The rows of each matrix lie in a flat space through zero, up to rounding. After each matrix: how many dimensions does the smallest such space have?
In the rows, zero is written as 128.

[[108  93  92  65 199 168  98  92  99 144 103 153 146 135 138 132 111]
 [ 93 133  87  66 179 200  96 150 108 119  99 178 113 135 110 174 157]
 [ 92  87 131 134 150 166 132 149 124 115 112 151  94 145 119 143 120]
 [ 65  66 134  49 142 170  83 117  69 173 149 168  36 169 107 130 137]
 [199 179 150 142 118  40 128 104 149 152 185  65 168 105 160  46 144]
 [168 200 166 170  40  31 128 133 145 139 162 102 123 116 130  72 149]
 [ 98  96 132  83 128 128 153 130  84 165  77 147 104 119 139 138 141]
 [ 92 150 149 117 104 133 130 221 151 122 125 134  36 115  88 144 190]
 [ 99 108 124  69 149 145  84 151 153 146 165 104  61 120  87 136 140]
 [144 119 115 173 152 139 165 122 146  96  87 124 190 116 149 143  99]
 [103  99 112 149 185 162  77 125 165  87 140 146 119 153 112 109  83]
 [153 178 151 168  65 102 147 134 104 124 146 146 134 145 140 119 159]
 [146 113  94  36 168 123 104  36  61 190 119 134 186 127 165 112 115]
 [135 135 145 169 105 116 119 115 120 116 153 145 127 158 135 101 117]
 [138 110 119 107 160 130 139  88  87 149 112 140 165 135 164 111 122]
 [132 174 143 130  46  72 138 144 136 143 109 119 112 101 111 137 145]
 [111 157 120 137 144 149 141 190 140  99  83 159 115 117 122 145 166]]

8

[[118 125 129 134 132 109 175 128 106 138 126  97 131 127 114  88 107]
 [125 165  67 126  68 113 113 114 105 128 153 123 182 128 132 118 134]
 [129  67 172 115 124 171 164 151 161 109 198 198 101  83 110 120 115]
 [134 126 115 153 161 108  72 116 147 119  92 119 102 116 111 145 110]
 [132  68 124 161  90 159 154 151 100 148 171 101 102 132 128 151  57]
 [109 113 171 108 159 206 105  74 136 128 137 103 129 137 118 137 166]
 [175 113 164  72 154 105 146 105 131 112 135 137 146 112 109 112 160]
 [128 114 151 116 151  74 105 182 118 131  67 156 151 128 124 142 167]
 [106 105 161 147 100 136 131 118 170 149 146 173 128  77 131 123 140]
 [138 128 109 119 148 128 112 131 149 106  77  85 143 100 131 145 151]
 [126 153 198  92 171 137 135  67 146  77  64 187 138 134 124 135 154]
 [ 97 123 198 119 101 103 137 156 173  85 187 177 128 110 121 124 165]
 [131 182 101 102 102 129 146 151 128 143 138 128 196 126 162 187 125]
 [127 128  83 116 132 137 112 128  77 100 134 110 126 225 187 105 129]
 [114 132 110 111 128 118 109 124 131 131 124 121 162 187 154 152 109]
 [ 88 118 120 145 151 137 112 142 123 145 135 124 187 105 152 191  66]
 [107 134 115 110  57 166 160 167 140 151 154 165 125 129 109  66 220]]

15

[[153 135 119 190 146 120 140 172 113 119  99 103  77 218  90 123 125]
 [135  92 135 119 138 136 145 101 101 162 122  83 147 138 140 150 134]
 [119 135 110 167 147 115 105 135 154 113 119 129 122 136 118 112 103]
 [190 119 167 127 142 139 104 151 131  85 106 108 113 155  98 108 124]
 [146 138 147 142  97 168 165 106 106 117 135 100  92 210  86 139  76]
 [120 136 115 139 168 102  90 122 133 142 140 129 148 111 148 126 155]
 [140 145 105 104 165  90  92 127 133  95 110 120 140 126 119 136 145]
 [172 101 135 151 106 122 127 125 139 114 134 136 110 135 127 124 100]
 [113 101 154 131 106 133 133 139 153  80 106 183 133 146 113 171  87]
 [119 162 113  85 117 142  95 114  80 152 126  81 130 113 114 141 153]
 [ 99 122 119 106 135 140 110 134 106 126  49 117 142 124 109 147 109]
 [103  83 129 108 100 129 120 136 183  81 117  90 151  77 109 158  81]
 [ 77 147 122 113  92 148 140 110 133 130 142 151 145 101 128 122 116]
 [218 138 136 155 210 111 126 135 146 113 124  77 101 170 123  57 130]
 [ 90 140 118  98  86 148 119 127 113 114 109 109 128 123  96 165 106]
 [123 150 112 108 139 126 136 124 171 141 147 158 122  57 165  93 105]
 [125 134 103 124  76 155 145 100  87 153 109  81 116 130 106 105 104]]

12

[[ 36  52 147  80 124  86 105  38 148  88 147 156 159 148 194 119 223]
 [ 52  41 178 167 118 163  58 217 209 119 169 139 126  65 174 167  97]
 [147 178  58 212  73  71  77 228 134 123  86 192  88 148 111  92  71]
 [ 80 167 212  65 143 108  67 142 139  97 146 132 106  77 144 149 113]
 [124 118  73 143  94  99  34 136  63  87 126 177 100 212  34 109 149]
 [ 86 163  71 108  99 188 176 179 106 144 151  35 117 108 124 144 209]
 [105  58  77  67  34 176 162  89 133 125  60  41 112  70 164 155 140]
 [ 38 217 228 142 136 179  89 141 164 166 214 105 109 165 131 114  99]
 [148 209 134 139  63 106 133 164  83 170 135 152  78 181  86 165 133]
 [ 88 119 123  97  87 144 125 166 170 116 164 168 175 133 115 104  76]
 [147 169  86 146 126 151  60 214 135 164 237 108 136 152  91 118 157]
 [156 139 192 132 177  35  41 105 152 168 108  92 179 127 148 139 116]
 [159 126  88 106 100 117 112 109  78 175 136 179  28 117 126 135 106]
 [148  65 148  77 212 108  70 165 181 133 152 127 117 152 110  54 238]
 [194 174 111 144  34 124 164 131  86 115  91 148 126 110  36 132 121]
 [119 167  92 149 109 144 155 114 165 104 118 139 135  54 132  33  97]
 [223  97  71 113 149 209 140  99 133  76 157 116 106 238 121  97 159]]

15

[[ 87  91 112 101 131 155  64  71 123 135 135 132 156 129 128 102 100]
 [ 91  69 145  38 148 179 124  82 159 110 133 192 140 215 135  37  45]
 [112 145 127 144 183  75 113 135  83  85 117 108 198  67  92  76 126]
 [101  38 144 177 144 106  64  99 176 112 114 115 150  97 158 153 129]
 [131 148 183 144  64 167 139 107 153 130 145  50 190  42 137 102 107]
 [155 179  75 106 167 131 187  93  54 124 118 105 199  90  62 163  83]
 [ 64 124 113  64 139 187 146 129 113 101 107  96 141  99 136 111 185]
 [ 71  82 135  99 107  93 129 133  79 182 159 143 128 130  98 106 122]
 [123 159  83 176 153  54 113  79 167 132  75  91 159 124 139  67 149]
 [135 110  85 112 130 124 101 182 132 150  80 114 159  25 141 124  73]
 [135 133 117 114 145 118 107 159  75  80 158  84 122  95 125 175  58]
 [132 192 108 115  50 105  96 143  91 114  84 134 190 187 159 145  82]
 [156 140 198 150 190 199 141 128 159 159 122 190 151 156 149 111 184]
 [129 215  67  97  42  90  99 130 124  25  95 187 156 129 141 159 180]
 [128 135  92 158 137  62 136  98 139 141 125 159 149 141 196 150 104]
 [102  37  76 153 102 163 111 106  67 124 175 145 111 159 150  95  88]
 [100  45 126 129 107  83 185 122 149  73  58  82 184 180 104  88  61]]

15

[[ 95 149 148 134 117 139 129 126 129 166 151 104 129 134 120 106 140]
 [149 102 113 121 119 172 149  97 148 136  86 139 152 119 123 143 101]
 [148 113  73 112 155 110 177 111 124 167 108 122 111 144 159 150 130]
 [134 121 112 133 110 178 123 114 110 138 145 119 103 135 159 136 104]
 [117 119 155 110  93 127 112 136 130 137 175 115 127 123 111 126 115]
 [139 172 110 178 127  85 166 117 132 128 139 141 187 144 158 116 167]
 [129 149 177 123 112 166 125 108 143 137 128 142 157 146 107 129 105]
 [126  97 111 114 136 117 108 124 117 137  69 141 130 119 121 126 135]
 [129 148 124 110 130 132 143 117 138 147  93 161 145 158 137 146 122]
 [166 136 167 138 137 128 137 137 147  67 184 126 130 120 110 141 106]
 [151  86 108 145 175 139 128  69  93 184  23 125 147 130 129 104 145]
 [104 139 122 119 115 141 142 141 161 126 125 127 134 116 114 131 127]
 [129 152 111 103 127 187 157 130 145 130 147 134  84 155 157 167  88]
 [134 119 144 135 123 144 146 119 158 120 130 116 155 105  98 123 120]
 [120 123 159 159 111 158 107 121 137 110 129 114 157  98 100  99 129]
 [106 143 150 136 126 116 129 126 146 141 104 131 167 123  99 107 149]
 [140 101 130 104 115 167 105 135 122 106 145 127  88 120 129 149  88]]

9

[[180 100 148 174 162  76 130 162  48 163 156 200  96  55 115 113  83]
 [100 144 124 112 109 149 120 116 161 111 118 103 142 153 136 136 145]
 [148 124 138 139 109 109  81 128  73 148 147 174 130  84 152 121 107]
 [174 112 139  79  97 142 152 101 130 138  89 139 111 160 134 111 142]
 [162 109 109  97 128 142 150 103 127 141 112 106 128 161 132 120 141]
 [ 76 149 109 142 142 142 123 133 168 105 140  82 151 144 123 147 141]
 [130 120  81 152 150 123  76 118  78 152 176 106 164 104 154 136 115]
 [162 116 128 101 103 133 118 107 106 144 117 142 126 134 146 117 130]
 [ 48 161  73 130 127 168  78 106 176 101 154  36 193 165 154 159 156]
 [163 111 148 138 141 105 152 144 101 142 124 168  99 105 113 115 111]
 [156 118 147  89 112 140 176 117 154 124  85 133 103 164 115 115 143]
 [200 103 174 139 106  82 106 142  36 168 133 238  90  55 139 100  86]
 [ 96 142 130 111 128 151 164 126 193  99 103  90 127 172 110 136 153]
 [ 55 153  84 160 161 144 104 134 165 105 164  55 172 140 128 158 139]
 [115 136 152 134 132 123 154 146 154 113 115 139 110 128 107 129 128]
 [113 136 121 111 120 147 136 117 159 115 115 100 136 158 129 133 145]
 [ 83 145 107 142 141 141 115 130 156 111 143  86 153 139 128 145 138]]

4

[[123 103 111 139 108 115 103 147 156  95 102 157 151 135 125 140 114]
 [103 175 109 101 128  73 109 148 167 110  90  87 104 138  97 127 115]
 [111 109 127 106 132 130 125 112 125 167 120 107 113 128 124 123 119]
 [139 101 106 131 115 115 118 124 130 141 117 134 136 133 126 141 121]
 [108 128 132 115 145 126 122 134 141 127 114 120 126 122 139 145 117]
 [115  73 130 115 126 157 151 119 109 177 141 105 128 113 148 148 133]
 [103 109 125 118 122 151 201 137 132 165 140  79 122 108 130 157 164]
 [147 148 112 124 134 119 137 131 129 132 133 100 119 122 112 125 132]
 [156 167 125 130 141 109 132 129 111 131 149 104 119 127 134 137 142]
 [ 95 110 167 141 127 177 165 132 131 151 156 126 141 130 151 130 172]
 [102  90 120 117 114 141 140 133 149 156 117 105 130 127 117 131 134]
 [157  87 107 134 120 105  79 100 104 126 105 190 138 136 140 137  81]
 [151 104 113 136 126 128 122 119 119 141 130 138 138 127 134 140 123]
 [135 138 128 133 122 113 108 122 127 130 127 136 127 144 124 117 130]
 [125  97 124 126 139 148 130 112 134 151 117 140 134 124 129 131 116]
 [140 127 123 141 145 148 157 125 137 130 131 137 140 117 131 145 137]
 [114 115 119 121 117 133 164 132 142 172 134  81 123 130 116 137 161]]

9

[[137 154 140 137 113 128 123 118 130 142 153 127 144 133 134 126 127]
 [154 204 159 153  76 129 115 100 135 172 213 131 175 140 145 120 132]
 [140 159 131 142 102 119 120 110 138 158 181 143 140 126 145 126 140]
 [137 153 142 127  94 142 127 131 123 137 163 128 159 139 117 115 134]
 [113  76 102  94 115 149 141 167 115 100 109 141 124 127  87 110 149]
 [128 129 119 142 149 105 123 108 141 141 127 135 104 116 155 142 126]
 [123 115 120 127 141 123 129 129 130 123 113 129 115 123 131 132 127]
 [118 100 110 131 167 108 129 122 137 122  93 132  90 113 145 144 124]
 [130 135 138 123 115 141 130 137 120 123 131 121 146 137 114 120 126]
 [142 172 158 137 100 141 123 122 123 140 160 115 166 144 125 120 120]
 [153 213 181 163 109 127 113  93 131 160 171 101 173 147 154 134 102]
 [127 131 143 128 141 135 129 132 121 115 101 108 134 136 122 131 111]
 [144 175 140 159 124 104 115  90 146 166 173 134 130 123 168 140 125]
 [133 140 126 139 127 116 123 113 137 144 147 136 123 122 145 133 132]
 [134 145 145 117  87 155 131 145 114 125 154 122 168 145 100 108 133]
 [126 120 126 115 110 142 132 144 120 120 134 131 140 133 108 116 137]
 [127 132 140 134 149 126 127 124 126 120 102 111 125 132 133 137 110]]

3

[[125 120 100 123 135 144 142 118 123 134 145 108 141 114 127 138 152]
 [120 167 115 109 154 137 130 130 106 139 149 114 132 129 127 140 136]
 [100 115 148 128 131 139 131 117 122 134 131 125 122 111 128 139 119]
 [123 109 128 165 115 128 136 134 129 140 114 131 131 112 121 122 126]
 [135 154 131 115 154 115  89 139 115 115 112 115 127 108 141 128 123]
 [144 137 139 128 115 121 123 133 131 127 147 139 115 127 134 108 123]
 [142 130 131 136  89 123 164 152 145 127 127 145 111 139 124 108 120]
 [118 130 117 134 139 133 152 131 114 147 113 102 135 102 114 165 137]
 [123 106 122 129 115 131 145 114 201 117 129 149 100 122 115 141 124]
 [134 139 134 140 115 127 127 147 117 144 131 146 127 121 134 111 133]
 [145 149 131 114 112 147 127 113 129 131 160 117 130 133 146 117 124]
 [108 114 125 131 115 139 145 102 149 146 117 150 123 125 134 138 130]
 [141 132 122 131 127 115 111 135 100 127 130 123 152 128 129 121 132]
 [114 129 111 112 108 127 139 102 122 121 133 125 128 145 130 120 135]
 [127 127 128 121 141 134 124 114 115 134 146 134 129 130 147 115 130]
 [138 140 139 122 128 108 108 165 141 111 117 138 121 120 115 128 123]
 [152 136 119 126 123 123 120 137 124 133 124 130 132 135 130 123 144]]

14

[[ 94  66 121 116 118 106  62 113  87  92 144 137 138  87 139 102 148]
 [ 66 106 116 123 139 110 192 163 106 203 170 148 147  80 130 182  76]
 [121 116 123  94 135 157 120 125 113 104 115 117 130 137  84 148  91]
 [116 123  94 112 161 153 173 164 164 180  79 133 189 104 119 131 131]
 [118 139 135 161 138  73 112  84 156 146  92 108 161  68  99 188 123]
 [106 110 157 153  73 155 144 144 176 107 107 106  83 209  69 129 147]
 [ 62 192 120 173 112 144  94 139 103 144 179 187  78 108 106 167 128]
 [113 163 125 164  84 144 139 139 104  90 204 157  94 163 108  95 170]
 [ 87 106 113 164 156 176 103 104 111 174  99 135 139 168 124 101 151]
 [ 92 203 104 180 146 107 144  90 174 131  72 134 156 195 156 150 221]
 [144 170 115  79  92 107 179 204  99  72 130 105  53 217 156 109 128]
 [137 148 117 133 108 106 187 157 135 134 105  19 159 174 126 161 165]
 [138 147 130 189 161  83  78  94 139 156  53 159 114 102 151  85 166]
 [ 87  80 137 104  68 209 108 163 168 195 217 174 102  63  84 106 110]
 [139 130  84 119  99  69 106 108 124 156 156 126 151  84 132 114 125]
 [102 182 148 131 188 129 167  95 101 150 109 161  85 106 114 115 133]
 [148  76  91 131 123 147 128 170 151 221 128 165 166 110 125 133  36]]

14

[[131  23 142 119  89 115 128  42 137  90 167  73 161 105 125 100  54]
 [ 23 203 112 234 110  74 162 209 147 200  49 175 148  94 175 126 107]
 [142 112  71 126  73 108 163 127  96 183  88 126 107 149 103 149  78]
 [119 234 126  64 143 130  36 121 166 111 160  96 126  84 157  99 119]
 [ 89 110  73 143 109 123 147 186 107 184  60  98  60 127 127 142 108]
 [115  74 108 130 123 112 166 169 102 145 126 108 117 182 143  95 136]
 [128 162 163  36 147 166  50  70 155  65 201  52 157  75 187  52 130]
 [ 42 209 127 121 186 169  70 221 152 139  80  80  56  62 190 107 185]
 [137 147  96 166 107 102 155 152 118 173  85 176 111 148  88 180 112]
 [ 90 200 183 111 184 145  65 139 173  78 173 115 159  85 188  77 175]
 [167  49  88 160  60 126 201  80  85 173  72 148 113 135  65 194  68]
 [ 73 175 126  96  98 108  52  80 176 115 148  59 155  38 180  74  45]
 [161 148 107 126  60 117 157  56 111 159 113 155 171 108 108 151  64]
 [105  94 149  84 127 182  75  62 148  85 135  38 108  29 155 106  98]
 [125 175 103 157 127 143 187 190  88 188  65 180 108 155 130 156 176]
 [100 126 149  99 142  95  52 107 180  77 194  74 151 106 156  72  91]
 [ 54 107  78 119 108 136 130 185 112 175  68  45  64  98 176  91 102]]

7

[[149  85  70 178  88 138  56 151  73 112 130  33 108 132  75  96 124]
 [ 85 139 119 106 114 134 109 188  94 151  93 108 140  83 132 172 125]
 [ 70 119  61 118 140  85 112 137 111 153 124 133 155 129 171 167 167]
 [178 106 118  90 124 133 126 144 143 128 153  66 117 148  83  62 139]
 [ 88 114 140 124  67 116 157 128 130 121 169 108 161 110 174 110 148]
 [138 134  85 133 116  94 115 176  90 164 145  78 142 118 141 142 118]
 [ 56 109 112 126 157 115  22 103 177 107 119 104  68 118 154 165 142]
 [151 188 137 144 128 176 103  64  70 116 135 138 117 120  89 141  89]
 [ 73  94 111 143 130  90 177  70  53 131 172  98 111 152 163 107  99]
 [112 151 153 128 121 164 107 116 131  88 103 122 121 134 149 151 126]
 [130  93 124 153 169 145 119 135 172 103  77  91 102 134  91 118 134]
 [ 33 108 133  66 108  78 104 138  98 122  91 109 177  87 243 186  92]
 [108 140 155 117 161 142  68 117 111 121 102 177  58 136 124 169  94]
 [132  83 129 148 110 118 118 120 152 134 134  87 136  75  83  89 108]
 [ 75 132 171  83 174 141 154  89 163 149  91 243 124  83 100 153 130]
 [ 96 172 167  62 110 142 165 141 107 151 118 186 169  89 153 160 125]
 [124 125 167 139 148 118 142  89  99 126 134  92  94 108 130 125  46]]

12

[[127 143 121 126 139 136 128 132 110 129 120 127 131 139 130 127 135]
 [143 159 116 125 125 142 134 134 136 130 122 135 118 140 134 134 145]
 [121 116 144 130 127 120 122 130 131 115 131 119 129 124 129 132 128]
 [126 125 130 128 128 125 128 126 130 129 127 125 129 127 129 128 125]
 [139 125 127 128 111 125 134 122 161 135 134 136 118 118 129 132 124]
 [136 142 120 125 125 133 133 126 138 136 123 133 123 132 132 130 131]
 [128 134 122 128 134 133 128 130 115 129 126 130 130 133 126 126 131]
 [132 134 130 126 122 126 130 125 148 130 124 126 123 128 134 133 129]
 [110 136 131 130 161 138 115 148  58 104 122 116 145 149 123 122 143]
 [129 130 115 129 135 136 129 130 104 134 131 138 133 131 120 120 128]
 [120 122 131 127 134 123 126 124 122 131 122 121 135 128 129 126 121]
 [127 135 119 125 136 133 130 126 116 138 121 129 133 134 128 124 126]
 [131 118 129 129 118 123 130 123 145 133 135 133 124 118 126 128 122]
 [139 140 124 127 118 132 133 128 149 131 128 134 118 128 132 133 134]
 [130 134 129 129 129 132 126 134 123 120 129 128 126 132 129 130 136]
 [127 134 132 128 132 130 126 133 122 120 126 124 128 133 130 130 135]
 [135 145 128 125 124 131 131 129 143 128 121 126 122 134 136 135 136]]

4

[[ 66 121 153 143 132 116  71 184 162 119  81 115 134 119 137 132 132]
 [121  81 154 125 125  66 127 191 148 152 113 122 141 115 122  82 171]
 [153 154 100 119 132 158 145  76  93 123 160 143 122 136 128 149 105]
 [143 125 119 122 129 136 148 107 101 131 147 135 130 128 127 127 126]
 [132 125 132 129 120 147 149 112 120 122 133 120 131 130 131 123 123]
 [116  66 158 136 147 108 141 154  97 148  95 132 133 107 113 124 163]
 [ 71 127 145 148 149 141  69 155 138 117  72 128 121 117 129 171 122]
 [184 191  76 107 112 154 155  59 117 118 199 141 121 152 135 133  91]
 [162 148  93 101 120  97 138 117 111 143 189 148 137 136 132  99 127]
 [119 152 123 131 122 148 117 118 143 113 128 121 125 135 136 138 109]
 [ 81 113 160 147 133  95  72 199 189 128  68 114 125 118 127 129 147]
 [115 122 143 135 120 132 128 141 148 121 114 113 131 128 132 119 130]
 [134 141 122 130 131 133 121 121 137 125 125 131 119 131 126 142 122]
 [119 115 136 128 130 107 117 152 136 135 118 128 131 123 126 119 141]
 [137 122 128 127 131 113 129 135 132 136 127 132 126 126 123 125 137]
 [132  82 149 127 123 124 171 133  99 138 129 119 142 119 125  97 150]
 [132 171 105 126 123 163 122  91 127 109 147 130 122 141 137 150  95]]

5

[[ 53 158 102 138 144 135  91 131 139 141 129 156 206 116  85 136 119]
 [158  55  86 149 117 101 109 152 106 136 130 139 124 134 130 156 128]
 [102  86 124 107 121 128 144 132 111 107 138 149 152 131 119 107 132]
 [138 149 107 135  93 119  91 111 139  76 166 188 112  96 119 123 136]
 [144 117 121  93 125 135 124 141 158 146 122 147 148 136  89 105 136]
 [135 101 128 119 135 119 127 128 132 119 155 134 136 164 119 136 141]
 [ 91 109 144  91 124 127 116 148 118 126 118 133 182 126  98 165 139]
 [131 152 132 111 141 128 148  80 121 124 109 131 125 132 120 149 138]
 [139 106 111 139 158 132 118 121  65 143 105 145 134 180 143 143  94]
 [141 136 107  76 146 119 126 124 143 119 119 138 110 128 121 105 117]
 [129 130 138 166 122 155 118 109 105 119 136 146 127 131 145 144 130]
 [156 139 149 188 147 134 133 131 145 138 146  59 126 104 153  79 120]
 [206 124 152 112 148 136 182 125 134 110 127 126  60 135 123 180 174]
 [116 134 131  96 136 164 126 132 180 128 131 104 135 108 139 129 140]
 [ 85 130 119 119  89 119  98 120 143 121 145 153 123 139 142 150 131]
 [136 156 107 123 105 136 165 149 143 105 144  79 180 129 150  92  91]
 [119 128 132 136 136 141 139 138  94 117 130 120 174 140 131  91  98]]

14

[[ 88 133 132 138 108 135 144  88 117 134 136 113 131 138 126 129 100]
 [133  25 139 148 124 144 116 125 113 131 113 121 126 132 153 156 116]
 [132 139  64 146 130 121 161 108 113 111 117 120 128  99 146 136 140]
 [138 148 146  95 137 115 136 120 159 106 119 144 150 119  92 141 103]
 [108 124 130 137 104 107 104 133 131 113 112 126 108 144 106 145 142]
 [135 144 121 115 107  74 154 134 126 157 143 121 143 110 129 141 142]
 [144 116 161 136 104 154  88 126 118 140 151 139 140 150 137 129 102]
 [ 88 125 108 120 133 134 126  54  81 135 116 142 148 109 113 129 138]
 [117 113 113 159 131 126 118  81 124 115 147  96 133 121 116  99 109]
 [134 131 111 106 113 157 140 135 115  65 136 143 141 157 135 128 127]
 [136 113 117 119 112 143 151 116 147 136  63 109 123 122 136 139 118]
 [113 121 120 144 126 121 139 142  96 143 109  98 131 105 104 171 132]
 [131 126 128 150 108 143 140 148 133 141 123 131  74 121 139 146 130]
 [138 132  99 119 144 110 150 109 121 157 122 105 121  46 139  91 110]
 [126 153 146  92 106 129 137 113 116 135 136 104 139 139  84 123 136]
 [129 156 136 141 145 141 129 129  99 128 139 171 146  91 123  75 133]
 [100 116 140 103 142 142 102 138 109 127 118 132 130 110 136 133  99]]

15

[[138 111 114 124 137 137 117 122 118 157 141 155  68 126 134 100 131]
 [111 130 109 144 124 132 134  89 131 134 127 150 124 137 126 109 127]
 [114 109 106 124 132 112  98 142 146 126 134 144  97 113 137 119 142]
 [124 144 124 137 127 135 129 162 132 168  94 116 112 112 147 101 136]
 [137 124 132 127 111 112 101 137 101 141 132 171 128 106 133 123 116]
 [137 132 112 135 112 133 116 142 138 164 115  94 124 120 143 125 120]
 [117 134  98 129 101 116 110 130 140 128 121 125 161 116 131 147 112]
 [122  89 142 162 137 142 130  20 117 134 168 186  94 160 125  80 146]
 [118 131 146 132 101 138 140 117 162 137 105  71 162 135 126 127 120]
 [157 134 126 168 141 164 128 134 137 152 117  83 134 121 153 118 141]
 [141 127 134  94 132 115 121 168 105 117 137 152 117 116 120 148 120]
 [155 150 144 116 171  94 125 186  71  83 152 137 139 129 125 184 136]
 [ 68 124  97 112 128 124 161  94 162 134 117 139 138 159 130 127 162]
 [126 137 113 112 106 120 116 160 135 121 116 129 159 106 127 152 111]
 [134 126 137 147 133 143 131 125 126 153 120 125 130 127 147 113 148]
 [100 109 119 101 123 125 147  80 127 118 148 184 127 152 113 130 137]
 [131 127 142 136 116 120 112 146 120 141 120 136 162 111 148 137 142]]

10
